The rows come from 5 hidden closed curves, with some noise, and rows from the same curve form a group. Each curve winds through 8 dimensions. The rows are also pushed far along 6 directions, which tell nothing about the answers.
(in the rows, 128 means zero)
Some rows, each with its group after it:
[148 167  85 102  94 143 158 164 115  97  93 126 166 149 179 148 103 142
 150 175 136 117 145 131  82] -> vez
[128 174  83 180 118  99 153 119 151 109 132 122 145 174 114 143 112 119
 165 106 147 149  99  71 150] -> des
[ 93 127 135  82 141 148 118 110 111 139 142 124 129 140  85 123 113 124
 109 142 126 147 166 146 133] -> Simaz
[101 156  69 151 158 104 142  98 200 139 137 164 114 108  92 130 125  98
 155 115 120 168 116 134 133] -> Simaz
[121 127 124  96 130 131 126  99  93 137 100 142 140 147 109 152 118 128
 136 155 124 181 197 153 136] -> des
[ 95 161  91 109 133 130  90  90 137 119 164 119 101 171  78  97 109 134
  98 117 158 153 159 150 115] -> Simaz
[147  86 134 152 139 117 126 117 137 145 138 136 132 109 163 122 133 120
 131 125 107  87  85 122  99] -> des
[151 141 107 129  90 113  72 117 156 124 136 126 137 203 141 106 106 110
 111  79 186  83 152 148  77] -> des
[155 115  92 139 120 135 145 148 150 120 100 152 145 108 178 138 102 108
 142 156 118  89  87 149  80] -> vez
[159 166 153 133 117 149 169 162 123 140 126  94 136 129 138 127 109 148
 119 137 142 127 126 125 145] -> vez
[ 80  81 137 140 154 112 115 134 190 112 100 166  96  93 168 123 168 123
 135 114  89 112  59 113  90] -> kude
[144 108 135 193 140  77 108 112 136 142 179  97 120 150 115  92 129  91
 130  59 148  83  76  89 148] -> vel
[130  58 159 155 162 149 101  93 187 169 140 159  82  89  95 107 148 128
  90 105 106 102  83 180 139] -> vez
[101 125  98  78 147 126 107  92 118 122 127 155 125 138 104 137 128 139
 138 152 121 176 195 143 121] -> des
[101 150  96 127 134 136 150 132 141 111 147 118 146 141  99 122  95 108
 141 150 132 151 106  95 149] -> Simaz
[139  74 144 158 152 152 101  91 142 157 135 135 104 134  84 104 119 138
  97 117 120 104  92 147 151] -> des
[126 142 111 127  98 126  99 143 152 106 153 123 145 145 124 109 112 101
 125 121 165 130 132 109 120] -> des
[142 132  94 127 165 115 149  88 123 158 113 164 124 100  75 155 111 103
 157 143 116 193 185 173 178] -> kude
[118 179  76 111 119  99 145 138 140 100 101 139 139 140 145 144 135 115
 167 136 139 173 177 137 121] -> Simaz
[111 114 157  87 127 128 110 147 127 116 110 139 124 115 185 124 159 150
 132 139 107 128 137 103 102] -> vel
[ 91 104  77 127 140 111 100 117 147 103 143 143 119 123 139 100 128  76
 137 129 116 108  84 133 114] -> kude
[135 113 127 155 164 109 111  93 142 167 133 126  97 148 103 101 113 115
 111  78 131  92 109 156 121] -> des
[174 100 148 186 147 116 125 116 102 154 139 117 115 146 101 125  97 126
 118  82 138  76  80 109 156] -> kude
[145 138  96 174 109 110  97 118 122 145 172 105 144 162  84  99 113  76
 123  62 163  55  97 123 143] -> kude
[161  77 165 117 133 156 139 140 110 142  97 146 125  87 181 145 127 153
 112 163  95  91 109 163  87] -> vez
[178 143 138 125 110 109 158 182  89 124 109 107 168 116 211 141 122 145
 157 138 129  83 132  84  73] -> kude
[196 127 181 143 113 122 107 134  65 135 144  85 120 160 168 111 130 195
 104 106 151  98 143  88 130] -> Simaz
[108 139 130 116 149 145 170 126 111 137 125 126 137 117  91 149 118 132
 138 151 106 153 128 117 164] -> Simaz
[120 144  95 142 136 123 192 130 156 115  81 158 131  88 148 176 163 140
 175 170  87 183 128 144 144] -> Simaz
[117  96 187  87 129 149 136 130  81 133 125 124 130 102 116 154 147 158
 108 161 112 155 177 147 130] -> vel
[ 77 159  73 122 130  98 122 126 200 106 140 142 132 135 119 112 132  75
 155 116 139 159 126 122 116] -> vez
[132 172  83 161 160 105 156 112 154 144 150 122 119 126  67 118 102 110
 147 111 142 165 133 125 170] -> Simaz
[144 116 152 142  99 131 131 165  96  95 116 103 152 158 183 127 118 132
 135 136 132  93  76  66 131] -> Simaz
[166 136  87 148 119  94 124 151 183 125 120 156 144 127 178 123  91  65
 155 102 150  87  97 129  94] -> vez
[148  86 159 194 156 143 149  95 113 175 148  98 126 127  68 115 141 155
 118 110 107 104  81 108 188] -> des
[178 147  74 175 140 111 175 146 153 149 124 144 160  73 116 144 127 118
 180 126 120 115 121 117 138] -> kude
[168 139 143 166 132 107 168 166 114 143 121 103 147 115 145 128 117 105
 154 107 129 101  97  93 166] -> kude
[143  94 137 125 130 138 108 116 139 152 140 137 137 108 104 120 141 128
 122 127 128 120 152 148 133] -> vez
[ 64 142 140  91 146 149 107  88 141 151 117 146 101 142  52 131 154 133
 113 109 116 179 172 154 180] -> vez
[146 148  80 184 124  84 112 118 118 122 147 122 135 148 112 114 104  88
 150  88 156 114 103  96 131] -> kude
[176  81 188 160 113 124 108 119  66 140 155  90 140 160 146 119 135 157
 110 107 135  81 109  81 148] -> Simaz
[140 117 122 136 155 129 166 149 154 129  83 158 116  59 177 142 133 143
 150 174  88 157 104 136 105] -> kude
[ 94 100 112 101 115 137  97 131 174 106 104 152 122 138 161 115 138 106
 116 139 124 106 115 169  68] -> vel
[113 160  87 108 128 149 118 120 140 136 143 140 133 126  55 121 103  96
 126 128 148 152 161 157 165] -> kude
[177 162  96 181 118 112 192 169 140 118 119 102 146 131 172 134 109 123
 156 123 134  76  69 117 120] -> Simaz
[ 93 160 133 113 106 138 140 144  91  86 120 101 131 178 152 136 107 128
 124 145 132 143  97  85 141] -> kude
[121 148  74 122 137 140 138 104 111 121 133 132 134 130  67 133 112 123
 141 157 131 175 164 153 173] -> Simaz
[119 148  82 141 123 113 126 151 141 102 131 132 130 128 158 111 103  91
 144 119 133  93  68 100 107] -> vel
[162  96 136 163 144 121 141 131 131 167 127 105 144 115 125 101 113  99
 133 123 125  98 110 140 137] -> des
[ 60 130 145  68 153 144 110 107 143 127 100 147  85 141 145 122 135 150
  97 139 104 148 140 162  76] -> des
[129  97 163 121 167 123 154 140 138 125 104 140  95  94 174 136 154 162
 136 139  85 133  99 117 139] -> vez
[182  94 110 201 133 108 119 102 129 166 171  98 144 151 106  91  89  79
 122  92 150  59  76 135 136] -> Simaz
[150 155 106 136  95 120 101 130 119 114 160 118 152 156  82 127 113 113
 133 109 178 146 170 110 162] -> des
[111 140 130 148 102 135 160 153 144  95 126  99 147 159 153 130 123 124
 134 147 133 127  81  96 127] -> Simaz
[164 128  74 196 148 114 159  96 156 141 150 135 129 111  84 129 121 112
 156 132 125 156 104 137 192] -> kude
[161 155  89 165 103 108 133 126 127 121 162 105 161 168 136 123 101 115
 144 112 158  97 109  89 115] -> des
[111 134 173  97 136 140 136 121  91 130 130 130 112 104 107 158 173 189
 121 136 108 174 180 117 157] -> des
[ 90 142 134 133 159 129 126 111 124 131 148 121 100 139  85 114 116 130
 119 108 120 146  92  87 172] -> vel
[126 161 102  85 125 113 153 157 110 122  76 145 151 117 173 153 113  99
 163 151 121 139 173 150  95] -> vez
[123 103 173 106 160 120 151 130 128 124 107 144  93  96 172 149 158 171
 127 145  92 153 132 133 123] -> vez
[ 67 124 143 142 107 125  73 115 137  99 161 127 112 163 100 113 133 102
 102  88 146 123  74  79 134] -> vel
[170 124 120 197 131  92 171 134 158 143 137 110 155 137 154 130 113 100
 163 107 131 101  73  87 137] -> vel
[116 124 166 117 144 140  97  98 121 154 172 100  93 141  88  90 142 156
  82 102 136 127 144 142 147] -> vel
[165  82 188 138 135 165 109 113  92 188 152 115 129 100  73 114 129 138
  92 112 123  93 132 146 176] -> vez
[190 113 144 150 138 108 183 146 100 134 138  85 158 133 188 131 133 169
 158 149 114 101 125  88 126] -> vel
[129 146 138 148 145 127 128 126 160 146 144 123 115 125 102 108 130 131
 131 103 130 144 108  91 177] -> vel
[100 132 147  78 110 124 118 136  78  99 119 112 137 181 174 139 120 130
 123 132 128 109 139 105 100] -> kude
[117 104 107 160 156 130 142 125 161 120 119 150 110  80 110 125 163 135
 151 143  94 155  90 118 178] -> vel
[151 160 121 123 122 137 133 106  74 126 168 101 129 167  76 140 112 169
 115 123 153 136 172 122 164] -> vez
[111  78 113 131 176  97 120  89 140 159 122 150 101 105 103 118 132  77
 125 107 108 108 135 211 110] -> vel
[143 144  99  83  99 110  76 121  92 118 150 117 151 195 147 108  74  89
 114 109 180  84 177 147  69] -> kude
[148 152 108 153 123 127 163 140  97 140 130  89 155 137 113 121 118 122
 144 130 131 107 124 121 147] -> vez
[100 176 117  94 107  90  92 109 105 116 164  97 133 202 113 113 124 113
 120  87 176 138 199 122 105] -> vel
[153 135 133 147 114  87 100 114 113 138 139 111 129 184 147 119 122 118
 125  68 160  79 138 121  96] -> des
[ 86 149 104  86 120 134 117 144 175  94  90 169 115 133 153 139 116 109
 130 145 131 157 134 149  89] -> vez
[ 97 145  63 145 140 125 163 113 156 110 138 146 132  97  83 146 130 102
 155 160 113 178 123 151 148] -> vel
[161 104 127 152 179 129 155  92 126 175 141 132 101  75  91 123 139 158
 126 142 100 152 144 169 160] -> Simaz
[188 148  99 109 125 110 128 136 124 163 139 122 163 139 147 116  92 100
 144 110 155  81 180 153  96] -> vel
[126 102 176 134 127 150 114 106  87 150 166 104 126 124  75 124 164 159
 106 113 119 123 138 112 191] -> kude
[125 108 155 119 166 142 175 122  85 142 113 127 122  82 133 149 127 157
 138 181  79 171 123 114 156] -> des

New rows, each followed by its group:
[134  98 182 123 167 134 124 115 128 175 115 134  90  97 127 116 133 142
  99 115 107 123 128 161 129] -> Simaz
[ 96 123 146 124 119 132 109 139  96  86 143 100 118 170 158 109 102 132
 106 139 134 118  67  69 111] -> des
[101 172  94 102 151 109 153 136 132 120 115 133 123 133 152 131 107 112
 152 134 116 144 126 115 112] -> vel
[151 169 103  64 160 128 153 118 123 180 114 145 133  89  96 137 117 123
 143 145 127 169 252 212 130] -> vel
[124 216  82  69 108 128 101 116  82 116 152 112 144 198  86 125  78 140
 125 121 183 162 226 116 125] -> Simaz
[ 87  96 139 105 131 149 118 113 137 114 124 133 122 133 156 118 128 134
 110 170 103 141  99 129  93] -> Simaz
[ 74 126 144 140 120 135 108 138 164 109 109 141 105 124 145 118 144 121
 112 117 117 132  66 104 106] -> kude
[151 135 146 134 118 168 121 112 112 145 145 131 127 122  60 142 138 172
 113 128 136 153 158 125 199] -> Simaz
[158  68 199 128 144 146 143 133 116 166 123 110 121  99 191 116 163 169
 108 136  85  70  95 138 107] -> vez
[ 69 159 127 104 140 122 136 143 134 100 110 137 108 126 144 135 125 117
 135 133 112 160 101  96 124] -> vel
[155 115 119 111 160 133 141 105 131 176 147 145 132  84  99 130 129 132
 131 135 112 123 170 170 130] -> Simaz
[131 132 135 104  92 143 130 159 129  96 109 110 146 163 187 127 129 150
 120 152 141 106 131 129  78] -> vel
[137 126 152  82 141 119 138 134  88 136 132 117 128 116 137 140 155 160
 131 129 119 121 193 145 119] -> Simaz
[105 100 145 138 142 131 120 144 161 112 128 146 118  97 153 119 153 137
 142 134  98 134  66  63 149] -> vel
[118 101 152 153 124 149 130 130 143 112 138 113 125 137 161 111 119 148
 113 157 115 129  54  79 122] -> Simaz
[177 122  81 174 116 125 126 121 152 147 144 139 150 120  98 124 118  94
 145 108 144  91 114 152 153] -> Simaz
[ 92 108 145 131 135 152 112 123 159 118 128 142 105 123 149 115 148 149
 114 134  98 124  59  90 130] -> vel
[152 125 165 139 133 116 155 123 108 149 105 115 132 143 171 147 138 160
 135 125 113 123 133 116 111] -> des
[129 111 155 169 152 129 133 127 161 142 121 131 103 115 133 113 149 144
 133 105 104 124  62  82 174] -> vel
[153 121 123 145 155 134 180 137 128 144 131 120 148  89 125 132 111 131
 156 171 104 158 114 101 165] -> Simaz
[153 146 102 124 120 125 159 176 148 119 116 120 155 111 182 120 106  99
 153 147 129  99 105 125 108] -> kude
[ 86 118 116 109 132 146 124 117 166 112 114 150 121 123 159 123 126 129
 125 172 105 163 102 125  95] -> Simaz
[113  90 173 135 140 147 135 117 108 143 122  99 124 141 142 117 148 168
 109 136  99 100  94 112 114] -> des
[120 142 158 112 124 128 131 134 119 126 114 123 121 138 131 143 155 173
 124 115 129 137 163 119 117] -> kude
[135 106 167 159 138 118 175 164 124 112 135  89 131 127 173 123 108 127
 128 141 118 103  52  83 117] -> vel
[124 128 123 123 125 140 151 152 162 111 120 141 142  93 156 134 126 127
 145 173 114 164 112 106 125] -> des
[ 61 105 130  98 149 158 128 132 172  97 122 147  92  97 127 118 156 147
 111 164  94 155  93 142 121] -> Simaz
[117 147  92 163 148 132 178 122 135 128 112 139 127 108  94 147 113  99
 157 146 105 166  85 124 198] -> kude
[178 111 144 153 154 116 162 155 124 146 151 108 126  83 153 113 118 127
 136 129 117  99  94 113 147] -> vez
[153 154 168 114 122 164 153 134 112 160 126 122 133 102 108 146 136 172
 118 145 124 161 170 130 164] -> vel
[176 123 154 151 127 138 133 114  84 164 137 119 138 138 115 141 114 148
 120 108 129  95 124 113 155] -> Simaz
[102 121  94 119 125 107 115 118 169 102 150 125 140 156 151 109 134 110
 141 131 134 123 124 119  89] -> vel
[120 132 106  97 148  98 143 146 147 149  83 159 136  87 167 135 130  65
 161 125 107 120 153 178  98] -> kude
[118 145  96 111 144 137 187 152 151 116  92 144 125  87 164 150 136 137
 151 171  94 139 120 163 105] -> Simaz
[129 107 104 162 138 147 157 110 129 125 142 137 134  99  74 149 151 140
 146 150 101 147 103 125 194] -> Simaz
[137 119 149 148 160 146 147 100 110 143 160 107  98 111  79 119 140 189
 107 146 114 169 131 120 178] -> Simaz
[152 110 154 141 153 157 171 132 125 131 111 141 109  81 136 157 157 206
 133 162  85 145 109 112 159] -> des
[130 171 104  71 124 148 106 107 130 142 139 137 120 163  91 127 109 135
 109 115 155 134 203 181 134] -> vez
[ 87 137 141  69 133 157 119 122 132 123 119 122 114 145 123 122 158 187
 108 146 118 144 177 146  99] -> des
[116 132  89 142 157 112 160 116 152 153 117 155 137 105  96 147 113  74
 161 115 108 122 111 145 146] -> Simaz
[200 174  90 163 125 101 180 157 132 131 154 114 164 117 135 140  91 111
 173 126 152 128 132  92 165] -> vez
[115 112 126 164 152 145 118  89 175 149 146 151 105 107  77 118 128 131
 120 128 114 169  91 114 169] -> Simaz
[124  84 154 106 162 129 130 132 151 157 111 129 108  87 158 102 166 138
 121 134  94 102 134 174 106] -> vez
[ 93 158  67 118 117 131  87 113 157 130 134 152 141 153  57 113  98  58
 136  99 158 133 141 142 152] -> vez
[152 104 175  91 119 160 142 159  84 122 119 107 136 107 192 129 133 181
 108 178 108 105 132 126  91] -> des
[ 94  75 174 121 172 132 149 106 104 134 115 128  93 100 116 140 162 156
 115 149  80 154 120 147 149] -> vel
[116  90 106 160 172  86 153 116 188 150 128 149 114  82 155 120 146  82
 150 111  92  92  74 160  91] -> Simaz
[100 132 107 128 140 107 127 110 175 140 140 142 131 132 102 124 111  72
 135 111 137 143 133 150 115] -> vel
[115 116 161 132 167 125 136 101 128 172 120 136  94 106  87 129 148 125
 117 101 106 143 138 160 173] -> vez
[138 146  56 141 159 110 187 127 173 127 119 151 140  95 103 148 134 104
 188 147 108 160 138 149 177] -> kude
[ 83  53 166 140 156 138  91  91 138 137 103 154  82 117 132 113 148 116
  97 128  89 131  69 152 128] -> Simaz
[125 166 116 109 138 145 196 145 120 119  95 127 132 115 132 161 129 150
 153 172 106 174 148 142 165] -> kude
[113 163 115 107 105 128 107 113 133 132 142 109 126 181 115 112 105 107
  97 105 167 112 158 175  86] -> vel
[169  86 133 126 155 146 145 110 135 178 116 147 131  86 111 133 132 133
 128 145 104 112 156 193 136] -> vel
[112 158 137  86 113 153 108 122 115 110 138 111 115 173 106 127 140 193
 100 125 149 138 180 129 118] -> des
[ 85 116 118 118 170 136 156 111 129 130 124 144 119  90 106 133 124 124
 143 173  86 185 111 114 152] -> des
[141  78 128 146 153 131  99  99 171 175 147 162 117  75  80 108 129  85
 119 114 122 129 129 173 149] -> des
[166  94 167 126 151 140 144 132 113 160 136 111 111  92 129 116 148 161
 107 135 113 103 145 172 135] -> Simaz
[176 114 156 143 130 130 137 152 145 170 117 131 131  86 167 117 119 109
 120 114 124  78 106 154 106] -> vel
[166 148 164 131 111 123 140 148  56 145 124 101 154 123 141 144 119 147
 134 126 136 127 156  86 135] -> kude
[159  98 175 122 119 124 162 164 103 125 123 106 151  98 187 141 139 142
 131 159 117 111 131 122  99] -> vel
[187 112 126 184 118 108 152 164 133 114 133 120 155 100 163 133 125 119
 162 134 132 113  83  77 153] -> des
[118  95 138 164 163 115 155 131 166 131 105 157 111  76 134 145 168 145
 155 125  85 138  83 104 143] -> kude
[165 138 106 116 180  96 163 114 117 187 109 141 123  91 147 129 111 102
 154 117 103 108 164 181 113] -> vel
[146 179  85  98 120 113 126 106 126 143 144 103 152 208  95 118  89 116
 133 106 178 125 214 160 116] -> vel
[115 131 135 109 107 140  78 127 117  91 137 118 112 168 153 101 125 161
 102 139 146 143 126  96 113] -> Simaz
[127 136 104 164 110 121 127 126 142 103 159 115 145 158 139 121 113 125
 137 126 139 112  72  69 121] -> des
[ 88 137  94 133 169 146 136  87 155 135 124 160  90 104  69 129 122 137
 124 151 102 193 116 147 161] -> Simaz
[ 49 109 106 152 140 138 114  88 189 100 125 170  92 115  71 139 172 122
 129 131 100 189  83 128 173] -> Simaz
[ 72 119 118 115 126 144 105 108 143 105 108 163 107 125  92 150 167 142
 125 128 112 158 135 141 139] -> des
[ 80 172 100 114 120 122 159 138 119  77 136 100 134 176 112 137 104 126
 134 151 145 168 128 104 129] -> vel
[167 147 109 136 132 116 135 105 126 177 144 114 137 152 109 117  89  96
 117  98 154  86 157 191 105] -> vel
